The rows are grouped in 3 ways, from coarse to fine. Each group lies inside one group of the grouping before and may be the whole of it. The rows also spread widely along 12 directions, which tell nothing about the answers.
Known rows, each followed by its group in each grouping:
[ -3  16  -3   2  -6   4  -6   4 -19  -1  -1   3   0   8  -9   0  -3  -2
  -5   8  -4   7   9  -2  -6   0  -2  -3  -1  -3   9   3   9  -9   1  -1
  -9]
z393 z19 kiliv
[ -8  12   3   4   7   0   0  -2   3  -2  17  -7  11   7  -3  -4  10  -9
   7  -2  -3  -3  -4   9   0  -2 -10  -2  10  -8 -12   4 -12  -7  -8  -8
  -5]
z386 z641 sol
[-10  18   7 -11  10   2  -9   3   0   2  22   0  -1  11  -7  -5  -5 -14
   9  -1 -14  12 -10  20  -3  10   1   4   8  -9  -9  -2 -18   2   3  -9
 -13]
z393 z782 vake
[  3  12  12   9   2  -5  -8  -5 -10 -10  17 -14   7   9  -7  -5  -3  -2
  -3  -2 -14   3  -5   6   3  -4   1   6   5  -3   3   4   1  -3  -5  -6
 -12]
z842 z351 tibiz
[-11   3   0  -3  13   7   3  -2   1  -3  11  -1   7  -4   3   3  -9   0
   9  -4   4   4   5  -9  -5   3  -7  11   7 -18  -3  -3   0  -6   2   0
 -13]
z386 z889 kez
[  8  -4 -19 -14  -2   3   2  22   8   5 -12  14 -10  -2   3  -7 -10   6
   1   7  18  -1  -4  18  -5  13  -8  -6  -3  17 -12 -14  -6   8  18   9
  11]
z386 z510 mos
[ -3   1 -10  -1   7   1  13   5   5   5   0  -1   4 -17   9  -6 -15   3
   8   2  22  -7   6  -5  -6  -2 -15   1 -10  -9   1 -10   7   2  -3  12
  -6]
z393 z19 dimo
[ 10   2  -3  11 -10   3   5  11 -13  -1 -16  -1   0   9  -8  -3   3   0
 -10  -2  -9   5   2 -16   3 -11 -14  -5  -9   4   7  11  15  -6  -7  13
   4]
z842 z562 lisef
[  8   5  11   4   4   2   2  17  -9  -8  12  -2  -1  -3   1  -3 -15   6
   3  -1  -4   7   9   1   3   3  -1  15   5   4   3  -7   6   9  10  10
  -8]
z842 z351 lisod
[  5   4  15  10  -4   4   6   2  -7  -6   6 -12   5  -2  -2   2 -16   7
  -2   0  -9   3  -5 -13   4 -12  -7   0  -1 -11  -4  -4  12  -1  -7   5
   1]
z386 z889 pom
[ -3  10  -2   8   7  -3  -3  13 -14 -11   6   7  -1   4   4 -12  11  -5
   1   9 -12  -4  -1  13  -1  -2   2  13   5  10   4   3 -11  11   9   0
  -9]
z842 z906 Beru
[  8  -6   9   3  10  -2   6  -1  16   2   2 -12   5   3  -9   2  -6  -6
   6 -21 -10  10 -19  -8   8  -7  -6  -2  -9 -13  -6   7   2  -3 -11   9
   0]
z393 z883 naman
[  3  -3 -12  -2  -8  -4  -4 -12   5   0  -7   6   5  -6   4  -3   8   6
  -7   5   9 -10 -11  14  -2  -4   9  -7  -7   1   7 -10  -2   1   4  -4
  10]
z842 z675 nemem
[ 13  -4   2   3  -1   6  -4  12  20   1  -3  13   7   8  -2   8   8  21
  -1  -3   4   1  -5  16   2  15  11   6  13  12 -13  -6  10 -16  12 -13
  11]
z393 z19 Bal
[  8  -8   7  -3   2  -2   7   0  15  -1   7  -9   9  -8   3  -2  -9   1
   4 -11  -1  -7 -21   2   8  -7  -9  -1   2  -7 -20 -11  -7   7  -3   4
   8]
z842 z675 zuvid
[  2 -12  11  -4   8   1   2  -6   1 -12  10  -2   7 -15   5   9  -8  -1
   6 -14  -9   2 -10 -13   7  -6  12  18   8 -18  -1 -12  -8  13  15   6
  -4]
z842 z675 nemem
[ 16  -1  -2   4  -3  -8 -13 -12  -6 -15  12 -14  11   3 -13   3  -4   6
  -4 -12  12  -2   9   5   5   1  11   2   7   6   8   1   5 -12   8  -4
 -11]
z842 z351 tibiz
[  5  11 -11  -4 -12  -5  -3  -6  -5   6   5   1  -2  -6  -6 -10   3  -5
  -3   8  17  -1   8  24  -7  -4   3 -21 -14   7  22  -8  -4   7  -1   7
   0]
z842 z351 lisod
[  4  10   0   0   7   6 -12  14  -2  -3  -5  -5  -4  29 -13  -3 -13   5
  -7  -4 -10  12  -8   7  -3  17 -12  11   4   9 -15  11   9 -19   2  -9
 -10]
z842 z906 Beru
[-12   6  15   0   0  12  16  16  -7   8   0   5   1  -8   7   4 -17  -5
   6   3 -20   6 -13 -23  -2 -11 -20   6  -1 -25 -16 -10   5   9  -7  11
   3]
z393 z782 vake
[ -3  -6   8  -3  10   5  14  -1  14   1  13   4   5 -25  14   3 -15  12
  12   0  12  -1  -1   1  -1  -2   6  11   0 -16   2 -22  -1  12   9   7
   0]
z386 z889 kez
[ -3   1  -7  -2   8  -2   1 -13   8   7  -6   4  -2   0   0  -5   9  -4
  -1  -4  -6   7 -13   8  -4  -4   8  -1 -22  -9  24   5  -3   6  -4   5
   0]
z842 z675 zuvid
[ -5  11 -11   5   3   5   6  22  -7   1  -3   1   1   6   3 -10  -4  -1
   1   9   8  -4   8  -1  -7   4 -30   0   4   6 -15   2   4  -7  -4   4
  -3]
z386 z510 mos
[ -1   5   8  -7   6  -2  -1  -3  -4  -5  18   0   1 -11  -1  -1 -10  -7
  10  -2  -5   6  -3   7   3  -3  13   4  -1 -13   9 -11 -13  16  10   6
 -11]
z393 z19 Bal
[  8 -13 -12 -13  -9   5   5   1   6   4 -12   8   5 -14  -2  10 -10   3
   3  -9  23  -4   1 -13  -1  -2  -4 -10   1  -7  -9 -14   4  -2  11  10
   7]
z393 z19 kiliv
[ 13 -15  -9  -7   7  -2  -9  -1  11  -7 -17  10  -3   6  -3   4   2  11
  -3 -13  -7   4 -22   4   5   9  23  12  -4   4   2   1   0   0  20  -1
   6]
z393 z19 dimo
[  6  11   5  18   5  -3   9   4  -6  -3  13  -4   5 -13   1  -7  -4   6
   5   6   9   3  22   0  -1  -9   6   4 -13  -1  32   0  16   4  -5  14
 -11]
z393 z19 dimo
[ 18   0   9  18 -10  -3  -1  10 -14 -15  -8   1   2  -5   5   0 -11  25
 -11  12  -9  -4  -4  -2   6  -9  16  13  -4  11  11  -8  21   7  12   5
   6]
z393 z19 kiliv
[-13  17  -1   5   8  -4   1 -14  14   9  12  -5   6  -1   9 -13   1   5
   2  17   6  -6 -13  31  -9   0  -1  -3 -16  -9   8  -6  -3  -2 -15 -11
  -1]
z386 z641 sol
[  1   8   8   6   8  11   3  19   0   0   3  11  -4  10  -3   2   6   8
   2   2 -13  16   5   2  -2   9   4  13   5   2   6   4   7  -2   8   1
  -1]
z386 z889 pom
[  0   9   4   2   4  -2   3  -2  -2  -4  16 -14   4 -11   5  -9 -26   4
   3   5  11  -3   5   5  -2  -1 -10   7  -5  -8   3 -12   5   2  -2   6
 -14]
z842 z562 lisef

New rows, each followed by its group in each grouping:
[  5   9   3   9  -9  -3  -1   1 -14  -9   5 -15   9  -1   0  -6 -15   4
  -8   8   1  -8   1  -2   1  -9 -15  -4  -1  -1  -6  -5  10  -4  -7   1
  -4]
z842 z675 nemem
[ 11   0  10   5  15 -10  -8  -2  -2 -21  18 -19   5   7  -6  -5 -11   1
   4 -13  -9   5  -9   7  12   1   9  16   5   2  -3   6  -9   4   9   1
 -13]
z386 z641 sol
[  1  -1   4   7  -5   5   1   5  -5  -6   9   4  16  -3  -2  10  16   1
   1  -5   0  -4  12 -10   2  -4  -3   4  20  -4  -6  -3   4 -10   4  -6
   1]
z842 z675 nemem
[ 12  -1 -12  -1  -1  -2   2   9   4   1   7   4   4   0 -11  -2  15  -7
   6 -11  20   1  19   8   1   2  -6 -10   6  13   5   2  -4  -4   4   8
  -2]
z842 z351 tibiz
[  3  -9   5   4   5   2   5   9 -13 -15   3  -5   9  -5   0   5  -1  -9
   4 -15 -12  -2  -1 -29   8 -12 -11  14  15 -10 -14   2  -3   5   6  10
  -5]
z842 z675 nemem
[  2  12  -3   1  -9   6  -7  16 -21  -6  -1   6  -5  13  -8  -3  -2   2
  -6  12  -7   5   5   4  -3   3  -5  -2   9   9  -4   1   2  -3  10  -1
  -1]
z386 z889 pom
[ 10 -11 -11   1   7  -2   0   8   2 -11 -11   8  -1  -1   5   0   2  13
   0  -2   6  -2  -4   1   3   5  10  15  -1  10   4  -2   0   6  21   7
   4]
z386 z641 sol
[  6  -5  -5  -7   3  -7 -11 -16  -8 -16   9 -14   9   2 -16   4  -1 -16
   1 -22   1   0  -3  -8   6  -7   4  -2   7  -8  -1   7 -14  -4   7   2
 -17]
z842 z906 Beru
[  7  -2  14  -4  -4   5  11   1   3  -2  26 -10  11 -24  -4  11 -22   1
  12  -9  18   4  16  -8   4  -6  -3  -7   8 -16  -4 -21   1   4   4  12
  -3]
z386 z510 mos
[  5   6  12   6  11  -2  -6   0  -1  -8   1 -15  -2  14  -5  -6 -20   4
  -6  -5 -21  10 -22   3   3   0  -2  15 -11  -4  -2   7   7  -1  -4   0
 -10]
z842 z906 Beru
[  2  17  -4  17   4  -8  -2   1  -8  -6  13  -6   6   6  -6 -13  19  -6
  -2   5   2  -3  13  17  -2  -7  -2  -2  -4  10  18  13   0  -5  -9  -1
 -13]
z842 z906 Beru
[  7   0   7  15  -3  -1   4  -8   3  -4  -1  -3   8  -1  -1   4   8  13
  -5   1  -8  -1  -9  -3   4 -13  10   1  -6  -7  11   2  13  -5  -7  -1
   8]
z386 z889 pom
[ -3   3 -13  -9   3  -4 -16 -20 -10  -6  -8  -5  -2  11 -10  -2  -8  -5
  -9  -5  -4   9  -9   1  -5   4   8   2 -12  -9  19   7   1  -7   4  -3
 -12]
z842 z675 nemem
[  8  14   6   5  -8   8   0  10   0   7   3 -13   3  17 -17  -1 -15   3
  -6  -3   2  12   8   0  -1   4 -24 -11  -2   1  -7   6  20 -24 -16   0
  -4]
z842 z562 lisef
[ -7  10   3  12  24   2  14   4  13   3  19 -10   6  -5   5 -10  -8   2
  13  -2  11   5  11   2  -4   1 -15  10  -7 -11   8   4   7  -5 -14   6
 -15]
z386 z889 kez
[  3  -2   5  -8  -8   4   2   5 -19  -7   2   0  -2 -15   0   4 -22  -2
   1   0  -2   3   1 -13   0  -9   0   3   0 -10   3 -15  -2  18  15  16
  -6]
z842 z906 Beru
[-11  12   4  -1   5  11   3   4   4  14  -2   6  -3  14  -7   2   3  -3
   2   2 -12  18  -6   2  -7   5  -9  -3  -9 -13   4   8   3  -8 -10  -2
   1]
z386 z641 sol
[  7   7   5  23 -17  -8   2  -3 -21 -12   2   3  12 -12   6   0  12  11
  -9  17  -6 -15   3   1   4 -23  15  -2  -1   2  19  -8  13   6   1  -1
   7]
z393 z782 vake
[ -2   0   5   2  -2  -2   0 -19   3  -5   5   0   7 -14   9   1  -6  13
  -2   9   0  -6 -15   9  -1  -9  19   2  -6 -15  11 -16   0   7   4  -4
   4]
z386 z889 kez
[-12  18   8  10  13   4  10  12   4   6  19   1   6   0   8 -10  10  -6
   9   7  -8   1   4   9  -4  -1 -16   8   3  -6  -1   1  -3   2 -13  -1
  -7]
z842 z675 zuvid
[-10   0  14   7   0   9   8   5  -8  -6  -2   3   7  -6  10   9  -8   8
  -1   5 -21  -1 -14 -22   0  -9  -8  14   7 -22 -14  -8   7   1   0  -1
   4]
z386 z510 mos
[ 10   0   3  10   9  -3   6  10  -7 -13   9  -8   2  -4  -1  -5  -7   3
   4  -5   3   2   9  -7   6  -6  -3  10   2   5   5   3   3   5   5  13
  -8]
z386 z889 pom
[  3  11   4  12  11 -11  -4  -1 -18 -20  16 -16   3  -2   3 -16 -10  -5
  -1   3 -10  -3   0   5   4  -9   1  14  -4   1  13   3  -4  12   1   6
 -18]
z842 z675 nemem
[  0  11  -7   0   3  -5  -1  -5   1   1  12  -7   2  -1  -6 -10  -1  -7
   2   1  13   1   6  18  -5  -2  -4  -8 -10   1  13   1  -5  -1  -5   3
 -13]
z842 z906 Beru
[ 13  -1  -5  18   5  -9   2  -1  -8 -12   4  -5   9   0  -8  -2  21  -2
  -1 -14   5   0  20  -7   5 -11   6   5  -2   8  28  16   8  -4  -1  11
  -9]
z842 z351 lisod
[-13   8   5  -3  11   9   7   8  11   6  17   6   8   1   1  -1  13 -13
  14  -7  -4   2   1   3  -3   4 -16   4  14 -13 -15   0 -14  -5  -5  -3
  -7]
z842 z562 lisef
[ 12  -5   2   1   5  -3  -5 -10  -3 -11   8 -11   7   1 -15   8  -5   2
   3 -17   7  12  11  -8   7  -1  14   4  -2  -5  18   6   4  -6   8   7
  -9]
z386 z641 sol
[  8  11  17  15   9  -6   5   0  -9 -13  24 -26   7  -7  -5  -7 -24   0
   4  -5  -1   6  11  -3   5 -11  -6  10  -8  -7  15   2  10   4  -9  12
 -22]
z842 z906 Beru
[  0   2   1  -4 -12   0   6  -4  -2   3   6   1   8 -16   1   1  -1  -6
   4   3   5 -10  -6   1   0 -14  -3 -17  -1 -12  -5 -14  -6   8  -3   4
   6]
z393 z19 dimo
[ -2   7   8   1   5  -1  -1 -17  14   9  17   5   5  -1  -8   2  21  -6
   5  -8  -7  12  -5  20  -2  -3  19  -6  -9 -13  27   1  -7   1  -7  -4
  -2]
z842 z351 tibiz
[ 11   0   1   3   4  -3 -11  -3  -6 -11  -6 -11  -1  19 -14   0  -8   3
  -7 -11 -13  12 -13  -3   6   1   5   6  -6   1   4  13   4  -7   4   1
  -4]
z386 z641 sol
[ 18   3  10   3   4  -9  -4 -10  18  -7  32 -23  16  -5  -9  -2 -11   6
   6 -13  19  -3   5  24   8   3   4  -5   7   4  -4 -10  -1  -8  -3  -5
  -8]
z842 z675 zuvid
[ 11   2   7   2   0   4  -1  -2  23  10   2  -3   5  12 -12   4   4   7
  -3 -11  -1  14  -8  13   1   5   1  -7  -7  -1   2   3  12 -16 -11  -6
   9]
z842 z675 nemem
[  5 -10  -7   1   4  -6   5 -15  18   0  -2  -7  11 -14   8  -2  -6  12
  -1  -5  17 -12 -11   5   0  -5   1   2 -12  -7   4 -10   6  -3  -2   1
   3]
z842 z675 zuvid
[  8  -2   4  -1  -3  -9  -9 -23   2  -8   6  -5   6  -3  -3   0   4   3
  -5  -4  -9  -1 -18  15   6  -9  25  -2  -8  -6  17  -4  -7   7   5  -4
   1]
z842 z675 zuvid
[  8   1  10  -1   5  -2   6   8  13  -6  29  -7  10 -17   7  -5  -9   2
  13  -3  13  -7   3  18   5   1  -3   5  13   2 -15 -21 -11  11   7   2
  -2]
z842 z675 nemem
[ 12  -8   9  -4 -14  -2   0 -15   4  -4   8  -3  10 -16  -3  10  -5   6
  -2  -6   2  -3  -8   3   7 -12  16 -10   0  -9   4 -18  -1   8   7   2
  10]
z842 z675 zuvid
[ 12  -2   0   1  -7   3   0   8 -10  -1 -14  -1  -4   5 -10   2 -13   3
  -5  -4  -6   9  -6 -13   2  -4  -2  -4  -9   0   3   3  14  -1   3  12
   3]
z393 z19 dimo
